The groups are shells around one centre, one inside the other: the same stretched ball of 6 dimensions in 10 sizes.
Known rows, each followed by its group:
[-30.1  10.2 -22.0  11.9  -9.0  36.4  -8.4   7.2]	X
[-60.9   9.9   8.5   8.5 -46.3   3.4  -7.7  60.3]	G
[ 37.3  22.7  38.3 -14.8 -37.5  -4.3  45.8 -21.7]	H
[-20.4   9.0 -16.5  30.5  -9.8  41.1 -20.0  15.2]	X
[ 39.4 -10.3  21.4 -14.9  -8.1   6.4  11.7 -30.9]	E
[ 13.4   6.6   5.8   1.4 -19.9  34.9 -14.3   4.2]	T
[  5.2 -43.8  -1.6  13.4  28.2  -5.7 -20.9 -11.8]	E
[ 45.2 -16.4 -12.4 -20.2  47.4  15.2 -47.5   4.6]	G
[-19.9   5.6  12.9  -0.6  -6.5 -32.8  22.6  22.2]	F
[ 34.4  20.1  39.9 -29.0 -17.8 -34.7  32.4  11.7]	W
[-8.7 24.9 -2.3 -2.9 -1.2 -7.2 21.1 12.3]	E
[  9.1   9.4  -8.3 -40.8  28.1 -11.6 -24.0  39.2]	G
[ -0.4  25.0  -0.3 -24.6 -12.0  10.4   7.6  13.8]	K
[ 26.9   0.2  15.5  -0.9   0.8   1.8 -18.1  20.7]	W
[-15.3  38.4  20.3 -29.2 -45.6  -5.7  32.9  27.1]	H
[ 10.8 -20.8   4.7   2.6  14.4   0.2 -31.0  19.1]	F
[ 20.0   6.0  -3.0   3.4   2.2  19.9  17.4 -33.6]	E
[ 34.8 -31.1  11.0   1.2  39.4 -27.8 -12.8  -4.9]	F
[ 15.8 -31.9   1.9  27.0  23.9  -5.0   3.7 -33.2]	T
[ 33.4 -10.5  -2.9   9.1  42.0 -12.8  -2.6 -13.6]	E
[  5.0  29.5 -10.0 -12.7 -15.9  39.3   7.2  -7.1]	W
[ 27.7 -30.5 -27.2  10.0  52.9  29.4 -45.6 -18.4]	X
[ 39.9 -12.3 -25.7  14.1  61.9  13.0 -16.7 -30.8]	W
[-47.5  -8.6   6.6 -11.8 -17.4 -21.7   3.3  35.9]	U
[ -3.7  -9.1  -3.0  -5.9   4.6   0.8  13.5 -19.3]	T
[ 48.8 -14.6  -5.0 -27.1  52.5  -7.6 -33.2   5.4]	V
[  7.6 -31.8  14.5   6.1  17.8 -31.0   5.8  -8.7]	F
[ 25.2   9.6 -24.8  -2.0  41.5  20.4 -23.6   2.1]	W
[ 23.9 -15.1  19.5 -28.1  -3.8 -10.3  17.6 -25.5]	U
[-24.9 -21.7 -17.5  22.1  20.2   6.9 -24.3  13.0]	K
[ -8.2 -14.8   7.5   8.4  11.4 -27.6  13.3   1.2]	K
[  0.7  10.0 -22.1  -7.4  25.3  17.6 -27.9  24.2]	V
[-19.6 -10.3  17.0  24.9 -14.9 -16.2   4.0  21.9]	U
[ -6.9 -28.3  -6.6 -18.2  48.2 -39.5 -29.8  36.8]	V
[ 34.6 -18.0   7.3  14.2  27.3 -12.8  15.0 -35.9]	F
[-49.9  33.6  12.0  25.2 -56.7   8.8  22.5  40.8]	X
[ 47.0 -13.6 -10.5 -10.9  40.3  12.6  -2.0 -44.7]	V
[ 32.8  30.6  40.2 -27.7 -27.7 -30.3  51.2  -2.0]	W
[-22.9  23.1 -12.8 -11.6  -8.9  14.0   8.1  14.5]	V
[ 33.4 -15.8  -8.4  -0.4  47.6 -13.4  11.1 -37.8]	U
[-14.8  -6.8   7.4 -26.7  -1.4 -23.0  11.6  10.8]	T
[ -5.8  -4.2  32.7  -3.5 -28.0 -27.0  21.7  14.5]	H
[ 42.4  16.8  31.5  -9.2 -26.3  -1.7  51.5 -42.6]	U
[ -7.5  41.2  10.6 -15.9 -31.4   4.0  21.3  27.5]	K
[ -9.6  -8.7  -6.8  46.9  -9.5  35.2  -8.5 -11.6]	G
[-28.1  58.7  23.4 -17.1 -73.6  10.2  41.3  35.9]	X
[ 55.3  11.2  17.9 -14.2   3.7   0.9  25.7 -34.3]	K
[ 28.0  -4.4 -13.0   1.2  52.8 -14.9  -5.9  -5.6]	V
[ 34.5 -35.1   4.1 -16.5  59.2 -43.9  -9.0  -7.8]	T
[ -2.0  37.0  20.4 -34.7 -18.2 -32.7  34.6  32.2]	G
[ 28.6 -40.8   2.6 -12.4  41.1 -13.7 -33.9   0.5]	K
[  0.1  -0.2  17.1  22.4  -8.9 -16.8  26.7  -5.7]	H
[-15.3 -32.2   2.0  10.0  19.6 -20.9 -22.3  23.2]	E
[-27.3 -22.3   2.8 -25.6  13.2 -30.7 -25.8  48.9]	U
[ -8.6 -15.2  19.4  -0.2 -26.6   7.1 -19.4  26.0]	G
[ 10.0   7.7 -15.8  27.2   7.1  37.7  -5.2 -17.7]	T
[  3.3 -26.4  -4.6 -19.4  48.7 -40.6 -13.4  15.3]	H
[ 49.6 -36.9 -18.8  17.4  72.2   5.1 -33.7 -30.9]	X
[ 46.9 -16.4   6.4 -26.9  34.2 -15.7   9.7 -34.7]	H
[ 12.8  -1.9   7.7  -2.3  -8.1   7.3  24.5 -32.1]	F

New rows. What belongs after each?
[ 28.7  21.9  50.3 -21.0 -48.4 -20.3  46.8  -2.8]	W
[ 40.9  -1.0  35.1 -32.0   3.9 -44.3  31.6  -8.0]	X
[ 15.8 -20.8  -6.5  22.0  39.1  -7.3 -21.0   2.7]	H
[-27.4  29.3  13.8  -2.2 -34.2 -14.5  42.6  15.0]	T
[  5.4   9.5  27.0   6.3 -49.5  20.9  16.7  -4.4]	T
[-34.4 -15.1  -1.1  14.5 -12.7   7.2 -14.6  22.5]	E
[ 20.6   0.9   5.1  -9.5  34.8 -33.1  -8.4  27.8]	G
[ 38.7 -20.9  11.7  24.7   4.0  16.1  14.3 -54.5]	W
[-44.3  57.9  18.6   5.5 -78.6  17.1  38.4  40.8]	W
[-24.7  22.3   3.7  -5.7 -33.5  12.6  21.3   9.9]	K
[-39.8  18.2   2.2  -6.0 -38.9  14.9   5.7  30.3]	F
[-22.0 -13.0  20.2 -12.4 -17.5 -22.5  -8.6  40.2]	T
[ -3.4   5.0  15.6  -4.5 -23.9  -3.9  34.1 -16.7]	F
[ 25.3  13.8  13.0 -20.0   9.5 -23.7  28.0  -6.5]	E
[-34.5   4.2 -11.3 -10.5   9.4 -15.7   0.7  30.1]	T
[ 30.2 -24.9 -16.5   1.7  63.3  -9.6 -28.1  -5.6]	E
[ 24.6 -28.0  23.2 -27.8  10.8 -28.4  -1.9  -2.3]	F
[ 13.6 -46.3  -2.0  -7.2  38.7 -16.0 -15.7 -19.4]	H
[  8.1 -15.6 -16.3  28.2  14.2  36.5 -16.6 -25.2]	V
[ 32.6  11.9  18.4 -39.6  -9.9  -3.8  24.3 -16.9]	T
[-12.4  18.9  17.5 -31.5 -27.8 -14.9  25.2  19.2]	F
[ 66.6 -48.9 -10.9 -12.0  86.9 -19.0 -25.6 -42.8]	W
[ 66.8 -37.2   1.3  -7.6  64.1 -16.3 -12.6 -41.1]	T
[ 48.0   8.7  33.2  -9.6 -35.2  21.9  17.1 -25.9]	W
[  9.9 -45.1 -16.6  15.9  52.7  -3.3 -32.2 -12.6]	E
[ 56.3 -15.5  30.9 -29.7  17.7 -30.7   1.1  -5.2]	U
[-18.0  -7.8  19.3  16.0 -32.3  -0.5  14.9   2.2]	F
[-10.9 -45.3 -10.5   0.4  30.0  -2.1 -37.5   7.4]	T
[ 49.4  14.2   5.4   4.3  27.0  -8.3  21.6 -24.8]	W
[ 38.9  16.4  27.0 -35.0 -19.8  -4.1  32.9 -21.0]	H
[ 20.1  15.2  22.6 -21.2  -1.1 -25.9   0.2  37.4]	G
[ 11.3  14.0   5.6 -19.2  -2.5  -6.7  35.6 -22.1]	X
[  7.6  36.7  25.4  -2.1 -69.2  40.0  30.8  -8.5]	W
[  1.5  15.8  -4.3  13.2   2.6   4.3  23.7 -12.9]	E
[  3.1  -5.0 -30.4  -9.4  54.6   1.3 -36.3  22.7]	W
[-38.6   3.4   1.7  -0.1 -24.6   7.3 -15.5  44.9]	F
[ 14.4 -42.0 -21.3  14.5  64.4 -10.8 -17.8 -27.5]	U
[-14.3  22.9 -10.7  -6.2 -20.1  39.0 -17.8  26.6]	X
[ 29.4 -29.1  11.6 -18.5  42.6 -45.9   8.0 -13.8]	V
[-35.3  16.6  11.1  18.6 -43.1  12.1   4.1  35.7]	H
[-10.6  21.1   7.4  16.0 -33.1  16.1  36.1 -16.1]	F
[-24.1  24.3  -2.8  23.8 -31.6  32.0  -2.3  24.5]	T
[-17.2  18.2  -7.2  -3.2 -17.0  28.2 -19.9  34.8]	T
[ 34.6   9.4  -5.9   9.2   9.1  31.9   0.3 -26.9]	E
[ 33.2 -53.2  -6.6  23.8  58.4  -5.5 -40.7 -15.5]	G
[35.2  8.9  3.9 19.6  9.9 15.5 -2.9 -8.1]	U
[ 18.4   2.6  -1.7  25.8 -14.3  43.3  15.0 -46.0]	G
[-18.1 -27.1  -8.0  10.1  12.6   1.2 -12.2  -1.3]	K
[-17.8  -1.2 -26.6  12.8  10.5  36.9 -29.4  11.3]	U
[-14.9   4.4  27.6  12.5 -53.5   9.5  21.2   3.8]	V
[ 37.0   6.7  24.6 -32.6  -4.6 -10.9   1.8  10.2]	E
[ -3.8 -24.0 -20.9  -3.8  24.2  25.6 -39.2   3.1]	U
[-15.0  -4.7  16.9   1.1  -4.5 -34.0  15.1  21.6]	E
[-21.9  -1.9  11.2   6.2 -29.8   3.9  20.9  -4.5]	F
[  2.7  32.9   5.3  20.4 -19.9  12.0  31.4  -5.0]	H
[  8.5 -30.8  18.8 -26.5   9.2 -27.6 -11.4  12.0]	H
[-32.3  -3.5  11.7  32.0 -24.9  -6.8  15.6  13.1]	V
[ 48.3 -15.0   2.0   5.2  29.3  14.6 -31.0  -5.8]	W
[-19.1 -17.5  -1.2  21.4  -1.5   7.9 -21.5  19.6]	E
[ 23.3 -32.1  -6.4 -28.0  49.2 -17.2 -30.3   3.7]	K
